The same things were measured in two ways. Each way mixes the same 8 hidden numbers, adds some noise and spreads widely along 6 directions of its own, which tell nothing about the thing.
In the rows, 128 means zero.
Some things both ways: the first way, then the second way.
[173 105 122 118 127 142 121 126 132 132 112 139  97 135 117 134 146 102
 110  96 133 141]
[138 163 124 151  88 176 151 101 146 123 141 138 162 121 108  96 192 134
 101  89 177]

[123 111 119 141 107 172 161 113 158 143 112  95 163 137 122  63 136 107
 115 162 171 151]
[153 106 148  74 157 142 135 115 209  65 181 118 205 118  80 149 132 131
 115 154  91]

[173 118 140 143 117 123 112 140 137 125 134 153 136 113 126 105 120 163
 138 135 150 132]
[141 152 136 114 166 142 145 134 115 136 123 152 147 156  75  74 159 110
 115 145 114]

[104 115 182 145 126 149 137 138 156 150  96 123 169  90 128 111 139 157
 117 124 129 101]
[114 156 124 133 119 123 141 140 166 113 149 139 119 155 103  79 141 150
 124 166 120]

[151 115 145  79 108 114 105 142 165 122 200 140 138  33 153  78 151 159
 109 170 141 142]
[160  83 107 135 134 180 141 107 119 124 109 169 168 173 100 120 158 101
 132 112 127]

[168 106 117 111 131 126 115 126 135 138 106 171 121  99 113 111 124 162
 113 121 134 121]
[126 112 123 124 110 128 114 126 154 117 140 140 136 137 138 171 126 136
 116 119 136]

[142 118 135 121 128 128 124 142 122 146 139 143 144 141 125 142 103 152
 117 160 149 104]
[146 125 137 105 127 136 158 111 167 118 109  95 142 115 124 123 180 148
 154 124 103]

[103 108  92 116 135 154 142  85 143 114 135  99 105 137 120 110 103 126
 108 186 151 126]
[129 107 122 123 122 110  97 125 168 151 120 145 103 154 147 169  53 116
 138 119  89]

[136 111 130 126 102 127 138 132 109 137 128 130 117 137 108 131 145 130
 133 150 120 146]
[122  83 144 102 222  84 118 174 138 150 140 167 104 162 133 178 110 169
 141 208 156]

[115 116 137 189 138 130 138 129 134 116 129 118 131 167 141 132  93 131
 143 145 138 134]
[131 153 128 131 136 140 138 135 129 136 136 157 121 144  97  77 124 103
 131 148 124]

[160 113 125 172 131 117 138 139  66 147 135 140  88 210 138 163  79 152
 189 115 135 128]
[132 109 130 117 149 119 137  98 151 115 126 140 128 139 133 170 154 148
 121 147 139]

[171 138 150 124  99 132 100 136 117 124 159 118 103 139 116 137 153 131
 146 113 121 140]
[133 170 148 122 162 144 180 118 114 163 106 127 147 140 104  81 217 150
 135 123 145]

[114 120 174 141 121 136 130  81 120 130  95  98  59 111 126 148 161 133
 133 134 143 125]
[126 133 106 162  88 140 119 108 160 136 113 116  98 119 142 127 140 160
 122 123 148]

[130 103 164 139 152 112 130 134 120 140 117 164  99  87 162 139 119 155
 131 124 137 117]
[ 98  89 114 156 111 102 127 151 145 148 132 155 107 170 150 163  83 136
 167 157 109]

[132 113 135 148 136 133 134 160 110 148 134 170 145 102 146 120  90 179
 163 122 109 119]
[119 124 127 116 147 109 121 105 120 147 110 136 128 150 122 154 128 117
 123 126 105]

[126 106 149 143 122 115 153 128 113 151  59 164 130 114 107 120 177 110
  97 123 122 145]
[135 149  98 168  90 155 127 119  99 115 107 166  89 150 128  98 169 123
  94 122 178]

[125 107 140 139 118 114 143 143 115 131 108 157 129  99 118 117 165 123
 117 120  95 156]
[127  96 118 121 156 130 118 126 134 129 149 173 120 144 120 148 143 136
 125 159 179]

[128  90 128 142 141 117 152 136 119 146 115 150 122 137 136 133  94 148
 126 156 151 121]
[134 127 127 105 158 131 135 138 142 145 109 110 124 113 103  95 179 155
 150 152 131]

[104 100 157 172 135 115 153 136 104 151  99 149 105 115 143 141 134 133
 149 108 105 145]
[101 171 126 147  92 121 146 111  94 175  92 111  99 122 157 114 165 131
 146  93 138]

[162 124  96 119 145 136 107 127 138  85 175 116 116 165 133 124  97 131
 108 166 143 116]
[150 109 111 119 163 152 117 129  98 124 107 146 142 137  76 103 159 108
 114 147 124]

[122  96 117 131 143 122 149 141 120 174 110 167 140 122 132 123  99 146
 124 129 134 120]
[127 112 126 119 106 132 133 156 100 132  86  88 121 114 170 157 186 163
 149 101 149]

[122 104 111  82 102 152 146 127 163 138 120 137 164  63 103  66 178 112
  73 162 123 148]
[143 101 109 132 145 140  89 118 119 118 127 179 126 167 110 161  98 101
  85 132 138]

[121  92  86  85 136 128 149 145 119 147 107 174 147 117  94 132 143 104
  63 146  94 121]
[132 102 114  86 148 129 102  76 185 139 138 130 128 113 108 133 156 140
 137 140 142]

[ 97 106 144 144 145 123 148 156 107 105 163 133 126 119 154 151  98 158
 133 180 107 106]
[136  90 128 103 175 115 132 110 157 141 114 109 122  88 108 151 170 156
 161 169 128]

[101 106  91 109 117 161 151 103 154 145 141 100 134 113 121  79 124 118
 115 160 132 147]
[120 136 134  84 149 114 106  93 150 167 114 118 148 151 112 125 101 104
 137 104  70]

[154 109 127 115 125 131 118 130 135 140 127 151 120 116 115 126 121 153
 120 130 135 125]
[128  97 101 131 120 131  80  85 154 100 148 158 128 142 121 180  83 111
  87 137 134]

[110  97 117 139 121 144 145 109 146 137 121 109 121 141 117 125 114 122
 121 158 141 140]
[141 129 115 127 108 149  94  89 176 117 147 142 124 114 120 146  89 107
 103 116 139]

Other things, the second way, with their names:
q118: [112 148 140 129 138 108 118 143  84 142 117 108 125 102 136 162 123 126
 113 127 130]
q882: [144 120 106 118 137 154 107  85 162 130 120 127 146 127  72  92 126 106
 123 135  92]
q119: [137  92  89  96 176 131  66  64 152  91 135 137 139 136  48 117 119 112
  80 188  94]
q918: [187 116 125 100 186 191 130 141 143  71 149 149 172 115  47  80 211 140
  83 172 182]
q906: [135 120 133 100 164 121 126  94 162  88 168 163 158 138  80 151 139 113
  97 166 121]
q156: [116  77 138 113 116  84 136 127 141 115 106 109 119 146 201 252 131 162
 150 122 108]
q570: [109  99 134 114 131  82 110 132 159 118 138 126 107 132 169 217  76 141
 138 152 106]
q283: [109 149 131 145  80 132 147 120 131 118 142 140 131 148 156 137 119 113
 132 110 134]
q379: [108 124 140 124 131  93 159 168 118 135  96 102 103 151 160 143 154 169
 165 153 101]
q720: [143 129 136 136 167 113 135  98 111 110 115 132 142 113  94 183 135 114
  88 151 103]
q622: [153 144 123 134 133 159 139 118 120 111 124 157 133 136 101 103 171 116
  99 130 157]
q598: [165  81 125  78 231 134 115  86 156 133 105 112 153  95  46 127 165 131
 137 187  92]
q362: [116  99 145 123 122 122 137 155 134 112 149  98 163  93 149 198 130 150
 147 137 136]
q264: [112 123  98 127 128 111  60  83  86 100 125 128 137 126  93 174  94  91
  56 136 101]
q231: [117 130 124  97 120 128 116  83 146  98 133  85 157 104 114 136 146 128
 117 132 101]
q524: [126  98 107 137 112 125 140  88 146  81 130 133 125 132 125 157 178 147
 125 164 132]
q457: [105 114 115 121  94 115 110  85 132 118 122  96 135 115 155 188 141 140
 120 110 124]
q419: [118 128 148 124 149 108 121 157 157 142 162 147 126 128 137 166  84 139
 131 154 145]
q372: [107 144 123 123 115 120 148  76 162 120 130  90 154 115  92 108 161 139
 138 147  77]
q795: [117 108 132 117 132 115 114 160 126 102 138 112 136 137 151 178 117 157
 114 148 134]
q445: [136 119 119 109 132 129 124 110 167 131 125 154 116 163 124 117 139 131
 137 134 124]
q420: [134 122 110 140  98 133 128 103 137 114 115 160 121 169 130 138 133 110
 119 113 114]
q214: [144 129 118 117 142 141 109  82 158 108 149 163 145 137  86 135 108  91
  91 134 118]
q779: [ 80 106 129 119 130  69 102 155 141 177 134 163  73 186 202 190  68 157
 159 139 148]
q213: [141 110 136 125 140 129 117 120 101 146 108 118 151  96 132 200 119 106
 116  99 121]
q916: [140 130 138 122 128 138 152 113 141 121 129 118 157 109 117 149 151 121
 137 120 115]
q984: [133 111 131 115 151 134 110 139 140 124 146 136 144 127 124 159 129 146
 113 143 161]
q323: [130 105  96 137 132 140 100 136  98 119 120 168 122 171  93 110 118 100
 109 150 125]
q522: [104 125 145  65 208  93 120 119 115 162 126  97 143 112  99 120 141 134
 157 174 102]
q552: [129 140 117 168  96 138 158 147 137 161 103 166  89 167 140  89 148 131
 162 120 138]
q745: [129  89 156  96 164 114 148 196 126 161 106 112 140 146 164 164 134 162
 186 132 119]
q113: [130 141 132 143  96 123 144 161 135 128 104 102 114 115 140 130 147 146
 140 120 108]
q519: [118 144 122 142  88 127 120  77 109 137 104 113 122 106 153 177 112  98
 116  82 115]
q121: [138 119 137 107 111 128 139 142 133 106 113 111 124 117 172 167 165 146
 140 112 145]
q216: [157 139 132 104 173 130 122 137 148 161 108 148  93 125 104  96 128 119
 143 150 131]
q817: [126 136 128 128 159 121 129 103 155 147 139 144 133 121  82 116 133 125
 126 159 117]
q131: [124 162 134 154 114 134 170 140 136 123 138 161 129 161 108  89 157 122
 133 141 127]

Some of these things the first way, each followed by its name:
[137 144 163 164 123 140 113 124 123  98 111 118 123 135 125 129 161 122
 127 113 118 132]  q131
[104 116  83 132 134 141 134  85 100 133 105 107  81 184  96 135 137  97
 130 100  86 141]  q779
[177 117 103 150 127 130 123 124 108 120 107 160 103 174 111 132 105 128
 129 127 151 144]  q214
[134 125 127 129 145 148 113 116 140 111 146 128 111 134 137 139  96 139
 116 153 147 108]  q882
[175 113 149 162 116  91 102 122 128 152 134 136  92 165 126 145 114 150
 155 112 163 145]  q283
[102 109  97 166 136 134 155 124 108 111 109 143 131 173 111 140  95 126
 119 186 130 134]  q216
[144 108 130 117 140 132 132 145 127 144 115 161 148 118 125 123 107 153
 105 142 140  99]  q119
[161 115 135 118 130 117 123 166 106 113 170 176 127 111 143 153  90 170
 123 190 148 109]  q598
[127 101 127 104 141 148 142 123 153 127 104 139 145 111 118 117 124 128
  71 175 158  98]  q113
[ 83 111 153 162 146 132 159 126 115 122 109 130 119 110 152 133 127 130
 129 145 113 125]  q552
[123 112 142 143 116 139 143 150 133 135 122 140 161 112 127 107 139 131
 122 141 119 137]  q622
[146 135 135 135 113 141 117 116 131  96 137 116 113 132 119 119 147 113
 116 150 136 143]  q916
[143 133 148 107 105 151  93 125 174 145 160  97 157 114 112 112 128 164
 125 128 137 106]  q795
[150 107  95 139 130 147 147 115 114 108 125 149  95 135 137 113 115 106
 130 147 143 158]  q213
[110 126 149 135 126 149 121 146 152 151 146 112 176 129 126 121 110 148
 129 125 119 104]  q231
[146 125 179 124 123 100 115 155 111 129 149 131 129 116 135 138 147 166
 122 142 125 104]  q524
[158  93 122 127 158 136 136 177 114 128 134 184 134 140 138 168  77 135
 110 132 126 102]  q817
[171 167 158 140 110 139  62  98 140  72 131 115  91 117 108 134 171 133
 122 106 123 137]  q362
